All groups share one centre, and each spreads out both ways along 14 directions, with some noise.
In the rows, zero is written as 100.
Known rows, each followed by its group:
124 107 86 105 106 78 118 109 113 108 132 78 80 81 106 95 134 105 123 115 96 119 112 123 112 99 -> F
125 77 117 71 82 125 85 117 140 130 94 119 103 99 98 109 95 124 95 129 115 92 92 83 122 114 -> J
103 93 105 89 123 115 95 116 103 99 82 99 131 106 107 110 103 79 95 120 102 85 54 101 115 94 -> K
103 104 109 102 114 94 84 105 117 96 94 93 114 97 113 117 113 88 114 103 80 90 75 96 112 94 -> F
98 69 106 126 84 109 109 99 102 89 100 125 123 129 124 103 90 85 99 114 99 89 66 46 88 100 -> V
121 75 83 102 94 80 119 105 103 96 124 75 96 119 110 97 98 93 123 129 94 120 104 126 97 96 -> V
92 109 110 125 88 99 101 85 141 106 123 116 112 109 123 122 128 97 96 115 91 105 113 105 88 77 -> V
122 87 122 121 106 90 106 102 85 82 93 98 96 101 113 76 89 93 86 109 94 104 119 92 77 90 -> F
95 122 103 110 117 90 82 105 89 100 97 70 77 77 101 73 98 105 107 97 115 77 113 75 77 116 -> F
110 95 76 100 104 101 87 111 112 99 88 93 94 113 122 111 111 93 81 111 107 95 116 75 94 106 -> F
114 87 90 114 76 106 91 81 119 100 74 131 106 108 111 134 115 99 98 94 113 103 128 101 106 75 -> F
98 102 100 110 91 98 88 88 74 82 75 111 91 106 64 100 83 95 99 74 102 80 89 87 104 97 -> F
103 84 76 149 89 48 136 99 52 124 78 98 112 121 152 81 107 116 128 75 112 84 55 90 100 112 -> K
136 87 74 62 109 116 133 129 102 103 91 107 112 75 85 84 124 136 104 111 120 122 127 108 154 77 -> F
88 103 83 93 118 89 91 98 93 107 108 60 98 106 111 91 92 103 104 128 117 95 100 83 97 90 -> V
151 83 131 97 91 55 98 123 117 110 112 68 67 121 100 87 80 124 114 114 70 116 80 135 107 117 -> J
110 114 76 99 103 109 87 97 79 99 57 111 77 77 72 111 114 102 96 77 132 85 112 97 124 112 -> F
82 103 82 98 110 107 99 95 79 101 87 101 105 110 101 111 105 123 101 115 129 111 86 79 138 97 -> K
72 107 93 81 84 99 92 78 100 115 98 105 112 108 93 110 78 131 89 84 101 109 124 104 106 82 -> K
104 94 108 112 94 64 92 80 128 105 120 62 121 121 97 89 81 101 103 148 75 84 90 76 109 51 -> J
110 89 141 55 124 126 93 107 116 87 82 108 135 100 73 108 84 91 81 85 79 108 81 101 112 44 -> J
86 105 119 111 86 99 122 102 126 119 110 132 132 129 136 106 103 128 79 116 86 115 98 131 103 95 -> F
102 90 107 82 83 121 99 88 105 107 97 103 98 82 65 93 88 100 122 87 129 88 96 84 92 73 -> V
94 107 101 72 98 97 110 95 104 114 109 86 117 104 69 90 84 97 89 94 89 94 81 118 99 64 -> K
83 92 113 118 106 106 110 106 95 89 108 112 118 103 121 93 92 90 121 110 93 95 80 95 89 119 -> V
125 80 122 108 109 113 116 116 84 79 95 119 90 83 90 86 113 96 97 85 102 115 84 72 106 97 -> K
69 130 124 142 98 119 98 78 113 104 130 118 101 101 100 101 116 113 89 150 128 103 111 89 101 90 -> J
97 107 94 91 85 98 107 105 133 126 116 112 106 94 122 109 118 102 111 98 91 105 125 145 85 121 -> J
98 119 95 110 78 122 102 88 111 90 105 123 86 89 51 99 108 84 89 95 115 77 114 96 93 89 -> V
91 107 128 107 105 121 104 86 93 107 98 110 114 70 82 78 96 112 100 115 129 91 108 83 103 71 -> J
105 95 84 101 91 69 110 103 85 99 106 74 98 106 94 79 80 92 118 93 83 87 96 123 94 113 -> J
111 105 68 97 92 90 112 102 94 91 120 78 76 100 79 66 100 127 83 115 117 105 153 64 100 77 -> F
71 131 101 99 108 96 99 80 87 106 101 93 111 97 68 100 98 100 89 97 100 89 81 112 116 72 -> V
100 86 62 106 93 104 105 90 97 87 100 98 101 115 109 116 106 79 105 104 114 107 124 90 92 87 -> J
112 99 93 99 94 88 90 103 118 74 125 83 84 106 80 103 100 97 102 120 66 109 118 89 114 105 -> J
99 108 79 87 121 121 101 102 100 105 99 93 119 80 84 103 121 92 87 132 120 91 86 79 134 83 -> F
96 103 99 104 93 145 116 109 121 102 94 155 117 102 100 126 138 87 89 89 119 101 77 104 109 99 -> J
103 122 125 75 108 129 93 115 134 115 97 106 101 94 88 94 103 116 88 117 116 94 117 138 98 101 -> V
88 115 111 95 105 107 79 64 75 81 72 100 118 98 57 103 67 80 58 108 98 94 127 122 108 56 -> K
112 100 112 106 131 99 96 122 107 89 95 88 105 108 111 112 120 93 102 127 94 105 59 104 126 98 -> K
95 114 111 104 79 113 94 81 136 114 123 107 109 95 77 96 98 93 80 138 101 79 116 102 94 78 -> K
91 103 112 87 138 113 134 111 66 84 88 101 137 88 89 84 100 91 105 90 98 109 56 131 121 73 -> K
72 124 112 134 83 81 109 80 95 115 160 73 70 111 87 76 87 93 114 111 103 92 74 104 51 116 -> F
105 119 88 96 108 94 118 102 94 100 134 89 74 91 68 94 122 126 96 115 112 130 100 119 135 91 -> F
86 137 89 104 114 89 91 101 115 111 115 92 104 78 105 104 126 95 85 102 75 89 102 109 108 120 -> K
118 72 95 96 87 97 93 96 118 97 97 103 114 109 122 110 91 74 99 110 82 99 134 106 81 105 -> K
96 114 83 99 110 92 110 109 78 90 90 93 104 92 90 85 97 100 106 98 95 92 100 134 117 121 -> V
101 104 82 106 83 91 120 114 99 98 119 104 81 117 82 90 105 107 93 95 96 97 71 88 111 118 -> F
117 89 71 76 93 87 103 115 115 107 97 86 92 115 98 115 113 110 113 87 99 107 81 92 121 89 -> J
107 127 123 127 98 106 93 89 113 108 81 124 104 102 97 97 113 91 41 109 108 76 113 104 82 80 -> V
121 120 98 106 106 89 90 116 133 105 77 96 103 114 102 109 120 102 79 120 85 73 98 119 118 93 -> V
99 87 88 95 80 112 108 108 103 114 105 110 93 115 87 99 91 114 112 116 123 93 75 88 112 121 -> J
106 89 103 117 91 93 115 103 100 100 114 102 99 96 117 90 102 99 120 111 102 108 108 109 90 114 -> V
106 100 132 137 106 74 110 106 94 71 120 88 85 126 96 87 92 108 113 114 76 115 72 106 102 91 -> J
75 108 100 104 116 97 105 86 78 97 111 81 111 118 96 96 85 116 99 133 117 118 90 100 117 74 -> J
84 92 90 102 81 97 86 96 94 67 85 94 98 136 75 104 61 103 130 100 101 79 91 93 99 101 -> K
103 74 109 97 83 92 110 88 115 119 106 118 141 115 149 112 83 90 84 118 72 115 113 117 87 102 -> K
112 87 84 119 69 83 104 93 120 106 111 105 87 132 124 116 103 88 95 99 97 104 112 105 68 103 -> F
124 76 99 98 85 113 119 94 93 99 105 110 107 83 80 73 86 63 88 104 105 80 105 92 77 90 -> K
131 86 124 99 106 101 104 122 120 88 68 119 119 111 115 111 106 94 115 91 82 100 91 138 106 92 -> V
93 97 118 109 100 109 90 87 88 97 108 96 87 101 89 93 84 90 88 95 108 97 87 61 73 93 -> V
97 115 115 78 114 132 90 100 110 90 101 102 100 84 61 99 99 94 90 108 109 95 105 100 111 82 -> K
119 87 120 93 89 105 114 94 95 113 104 110 91 115 90 90 82 104 57 107 115 122 109 115 81 77 -> V
93 101 66 79 100 89 114 96 133 96 121 88 124 116 95 117 121 104 119 92 84 109 88 92 119 44 -> J

New rows. What belongs after each?
80 96 92 93 98 96 109 92 75 111 103 95 109 84 82 94 90 120 136 80 104 100 62 83 129 99 -> V
99 103 103 91 97 110 104 124 103 97 95 114 78 120 86 111 107 123 116 63 106 105 56 101 109 117 -> J
81 120 94 122 116 104 87 101 108 80 94 85 110 74 108 97 118 77 153 111 104 58 105 100 91 112 -> V
88 111 104 92 126 116 88 101 107 59 90 116 120 107 96 129 110 68 75 84 66 111 101 101 104 82 -> J
71 137 80 79 116 98 89 111 122 105 104 70 94 102 79 107 114 117 139 92 113 78 80 114 109 90 -> K
103 61 120 82 97 117 96 104 110 80 115 106 105 124 109 113 75 78 114 89 81 121 84 84 70 98 -> V
123 98 105 118 105 121 112 115 103 79 123 106 82 87 66 87 118 81 86 138 104 94 73 59 123 115 -> K
100 89 126 114 77 87 109 93 126 103 96 121 132 130 119 94 82 100 92 96 68 85 95 103 81 74 -> F
103 73 100 113 109 85 109 92 82 82 115 84 101 124 134 104 88 82 100 103 88 134 104 99 72 93 -> V
125 97 70 73 83 68 116 88 106 110 95 83 107 107 56 114 104 106 102 83 78 108 92 141 144 48 -> V
99 127 127 89 101 106 93 97 100 124 97 106 94 77 75 89 94 103 76 97 104 90 107 147 94 108 -> J
92 123 102 106 106 111 88 101 125 86 107 99 97 106 91 108 109 81 84 118 99 87 113 112 85 93 -> V
95 126 83 103 120 77 100 91 100 95 96 76 112 99 95 109 119 87 99 97 87 100 108 135 111 67 -> K
81 123 109 70 164 94 78 107 68 105 48 67 125 85 142 107 96 119 98 75 112 119 124 142 101 74 -> V
96 108 74 68 92 97 103 103 114 140 107 91 104 82 99 96 106 139 107 107 115 103 126 114 124 100 -> V
87 116 71 69 101 110 83 96 98 108 99 88 93 103 83 96 87 98 54 99 104 93 133 91 94 107 -> V
109 104 106 103 100 102 89 97 117 92 103 89 85 110 82 108 104 100 105 109 111 98 96 85 97 70 -> V
93 118 83 99 91 90 94 93 98 111 104 92 97 103 70 93 96 95 73 104 90 73 71 78 112 105 -> K
87 105 99 133 103 89 110 91 70 71 109 88 79 102 85 79 96 107 123 94 112 101 99 78 95 94 -> J
112 90 121 101 107 118 94 110 128 86 95 111 100 93 110 110 116 97 127 102 107 101 111 92 90 87 -> K
94 108 116 106 105 104 91 97 127 80 119 90 99 91 83 112 112 82 151 98 89 92 85 116 94 89 -> V
110 78 100 103 93 88 125 113 73 96 123 80 81 118 84 77 76 129 126 131 109 125 78 113 126 120 -> J
120 95 122 80 101 110 81 98 132 106 101 82 96 89 85 104 95 74 111 92 100 87 113 117 69 71 -> V
94 109 78 89 95 105 106 95 90 107 103 97 104 110 63 96 95 85 77 105 110 81 67 97 111 91 -> F
81 119 75 95 109 117 104 106 93 79 105 113 89 88 86 111 127 115 112 74 110 112 117 86 117 105 -> J
112 98 135 92 117 98 108 110 101 100 115 89 89 99 107 77 87 125 96 110 101 131 111 114 89 87 -> F
95 77 101 104 114 133 117 101 87 80 86 119 139 97 107 100 104 83 119 124 122 97 82 84 116 82 -> K
91 97 98 98 107 106 89 87 112 112 75 104 140 95 137 110 99 92 101 117 107 87 136 112 92 81 -> F
84 122 83 93 116 110 89 126 141 83 95 97 123 111 107 117 119 102 131 129 89 77 91 116 130 113 -> V
94 97 125 53 95 120 114 107 114 122 99 111 112 92 81 85 83 120 115 61 113 101 92 121 81 65 -> K
84 101 77 102 94 107 112 86 90 119 91 105 115 113 108 107 106 90 101 94 134 95 98 114 82 74 -> J
111 101 136 134 103 107 96 101 88 87 87 120 85 91 96 92 102 114 103 101 113 102 96 86 106 105 -> K
118 90 103 101 96 93 119 113 99 105 108 101 95 103 97 91 106 92 100 98 93 102 73 114 98 109 -> F
104 107 76 111 79 73 93 96 129 95 101 93 97 113 111 116 116 70 112 67 69 74 110 108 65 101 -> J
115 100 121 110 103 92 91 99 113 104 95 85 91 91 88 104 109 106 131 98 110 91 80 92 104 69 -> V
65 107 67 108 108 92 119 90 73 127 87 89 139 109 113 89 105 142 114 132 141 85 67 66 155 79 -> V
102 99 57 80 111 91 91 116 92 106 75 81 100 108 119 103 102 81 88 99 100 83 105 109 96 129 -> F
118 101 104 122 85 73 104 93 99 111 91 103 84 104 93 88 108 110 97 67 98 84 88 76 91 82 -> K
127 104 79 86 100 84 97 97 102 135 73 79 99 76 103 90 110 115 102 105 132 85 141 117 103 69 -> V
98 117 124 131 123 97 99 91 82 87 111 90 95 77 84 87 108 91 99 121 98 96 82 89 111 93 -> F
98 113 137 88 101 108 97 80 87 116 110 88 79 98 69 84 72 122 73 102 130 123 119 129 76 68 -> F
117 96 77 111 86 72 116 77 88 125 92 71 106 98 83 75 97 89 103 104 123 69 95 95 94 47 -> J
104 104 82 99 82 86 118 103 94 99 117 99 82 113 74 92 100 108 103 87 94 106 90 115 105 105 -> F
106 101 71 71 102 93 112 93 108 125 128 90 96 87 107 108 126 121 81 88 94 144 135 109 115 81 -> K
121 81 99 101 73 114 120 116 111 123 99 123 74 130 101 112 111 117 116 80 142 113 69 118 86 106 -> J
89 74 116 84 87 112 116 106 102 110 113 129 136 113 119 97 76 109 84 99 71 114 76 90 105 123 -> K
115 107 108 93 109 102 93 125 101 93 84 105 92 112 106 87 89 91 52 106 85 93 113 126 84 139 -> V
95 100 113 125 88 88 108 103 113 83 108 120 98 124 107 111 104 111 108 90 73 106 73 94 111 108 -> F
110 103 99 111 105 80 103 105 82 99 112 93 85 126 116 88 87 96 37 114 79 119 116 111 81 129 -> V
62 100 111 107 103 128 121 112 88 104 98 129 136 106 106 86 87 121 117 126 118 83 54 84 124 125 -> V
96 124 79 125 98 114 122 97 86 117 127 108 81 95 79 78 128 100 53 131 139 94 91 81 108 114 -> F
122 92 96 100 109 95 114 85 90 102 110 81 100 84 86 95 104 89 106 122 114 124 128 140 102 62 -> F
104 97 105 90 102 101 106 109 107 90 104 108 95 112 97 104 101 139 100 102 99 131 118 100 123 87 -> F
89 104 101 85 100 102 86 112 129 112 96 102 115 115 112 112 100 112 90 106 79 86 80 88 116 112 -> V
